The groups are shells around one centre, one inside the other: the same stretched ball of 5 dimensions in 6 sizes.
Some rows, each with its group after it:
-7; -354; -27; 1; -26; -250; 160; 209
Z_823
54; -273; 232; 353; -50; -250; 197; 178
Z_167
191; -328; 247; 375; 34; -337; 88; 201
Z_413
-298; -253; 4; 254; 215; -144; 294; -9
Z_413
-42; -429; 153; 450; 408; -108; 466; 70
Z_823
-206; -313; 89; 393; 267; -129; 360; -5
Z_289
-49; -364; 190; 459; 261; -134; 405; 78
Z_167
118; -408; 87; 78; 266; -201; 315; 303
Z_167
-132; -195; 238; 469; 0; -190; 254; 55
Z_384
-13; -430; 53; 208; 189; -143; 384; 158
Z_289
388; -543; 194; 228; 233; -274; 274; 354
Z_823
69; -259; 189; 138; 108; -216; 259; 311
Z_384
14; -286; 233; 372; 79; -192; 299; 170
Z_289
39; -203; 259; 311; -71; -257; 172; 218
Z_823
-307; -113; 213; 588; 25; -205; 179; -110
Z_455
268; -501; 83; 0; 223; -213; 335; 403
Z_384
-286; -144; 120; 318; 139; -161; 258; 27
Z_289
233; -420; 97; 1; 58; -259; 226; 382
Z_455
182; -471; 39; -12; 60; -206; 307; 346
Z_384
259; -539; 52; 101; 37; -263; 232; 290
Z_167
-147; -230; 221; 567; 310; -221; 219; -31
Z_823
-259; -166; 196; 571; 215; -214; 191; -92
Z_455
-340; -69; 180; 458; 223; -196; 190; -51
Z_413
9; -318; 95; 100; 219; -191; 295; 256
Z_167
-2; -274; 255; 580; 40; -293; 117; 11
Z_413
315; -475; 83; -40; 104; -279; 215; 425
Z_413
229; -516; 131; 284; 245; -254; 264; 219
Z_289
226; -397; 219; 187; 263; -208; 342; 362
Z_384
-188; -193; 56; 242; -36; -271; 74; 35
Z_455
253; -521; 119; 128; 159; -190; 376; 342
Z_455
164; -364; 292; 437; 317; -224; 309; 218
Z_384
-141; -197; 79; 191; 17; -254; 121; 108
Z_289
4; -353; 119; 398; -25; -291; 110; 38
Z_455
193; -450; 234; 396; 287; -206; 348; 220
Z_289
110; -346; 222; 426; -6; -283; 162; 133
Z_167
261; -534; 157; 219; 433; -185; 411; 318
Z_823
-389; -143; 111; 421; 273; -118; 321; -69
Z_413
-253; -128; 218; 516; -19; -197; 204; -38
Z_455
-31; -372; 247; 604; 331; -150; 395; 25
Z_413
4; -417; 202; 491; 393; -130; 440; 88
Z_384
-65; -319; 75; 138; 250; -153; 345; 200
Z_167
327; -615; 63; 65; 323; -203; 383; 371
Z_823

New rows, each followed by its group:
-66; -342; 85; 422; -19; -286; 99; -25
Z_413
-368; -193; 103; 473; 179; -120; 321; -106
Z_823
-137; -172; 275; 522; 121; -192; 261; 46
Z_289
161; -362; 215; 244; 335; -219; 308; 296
Z_384
114; -435; 200; 347; 395; -151; 430; 219
Z_167
143; -325; 196; 179; -54; -233; 248; 306
Z_413
-6; -376; 105; 254; 61; -170; 327; 158
Z_289
39; -387; 96; 360; -95; -297; 104; 56
Z_413
-32; -290; 104; 339; -61; -317; 45; 46
Z_384
33; -353; 252; 445; 353; -144; 417; 161
Z_455
43; -246; 237; 392; 159; -295; 125; 144
Z_384
62; -472; 115; 276; 294; -124; 453; 191
Z_455
-102; -346; 18; 238; -14; -224; 192; 54
Z_289
-67; -105; 245; 301; -49; -277; 102; 172
Z_823
-141; -404; -36; 176; 240; -143; 343; 70
Z_413
21; -206; 298; 455; 98; -263; 175; 144
Z_167
-184; -194; 90; 345; -1; -286; 54; -12
Z_384
279; -588; 74; 218; 147; -264; 253; 237
Z_384
-326; -220; 50; 416; 18; -184; 204; -112
Z_823
-145; -189; 89; 164; -144; -223; 163; 137
Z_823
-254; -92; 169; 365; -109; -225; 138; 20
Z_455
91; -489; 163; 438; 296; -166; 395; 115
Z_455
-205; -243; 149; 530; 35; -219; 186; -84
Z_167
64; -393; 176; 460; 213; -260; 206; 72
Z_167
-133; -400; 80; 426; 178; -133; 375; -10
Z_413
235; -530; 173; 309; 202; -187; 388; 254
Z_384
363; -563; 78; 3; 67; -253; 280; 416
Z_823
-355; -64; 226; 613; 57; -208; 160; -135
Z_384
82; -352; 164; 293; 324; -252; 224; 188
Z_823
372; -532; 149; 147; 174; -289; 232; 366
Z_384
244; -545; 78; 95; 182; -191; 371; 332
Z_167
250; -377; 213; 166; 75; -259; 242; 362
Z_455
-227; -268; 48; 302; 210; -173; 263; 6
Z_289
-100; -285; 35; 131; -123; -213; 200; 140
Z_823
30; -433; -1; 136; 137; -233; 223; 158
Z_289
89; -471; -1; 17; 114; -175; 340; 275
Z_384
31; -357; 109; 161; 323; -182; 331; 238
Z_167
335; -530; 121; 98; 96; -257; 271; 372
Z_167
53; -250; 225; 320; -82; -267; 160; 190
Z_167
-53; -157; 211; 344; -78; -303; 58; 116
Z_167
-60; -351; 196; 551; 181; -191; 298; -2
Z_167
230; -344; 219; 250; -28; -325; 111; 282
Z_384
-52; -169; 271; 409; 36; -235; 197; 137
Z_289
29; -334; 176; 268; 58; -168; 341; 210
Z_384
48; -394; 4; 71; 108; -264; 166; 202
Z_384
271; -398; 193; 196; 74; -311; 153; 319
Z_455
122; -417; 227; 535; 127; -267; 213; 75
Z_413
-258; -240; 163; 560; 356; -158; 305; -90
Z_823
94; -305; 122; 207; -64; -338; 38; 187
Z_384
-86; -415; 14; 227; 90; -147; 345; 87
Z_823
313; -578; 95; 200; 83; -272; 244; 273
Z_384
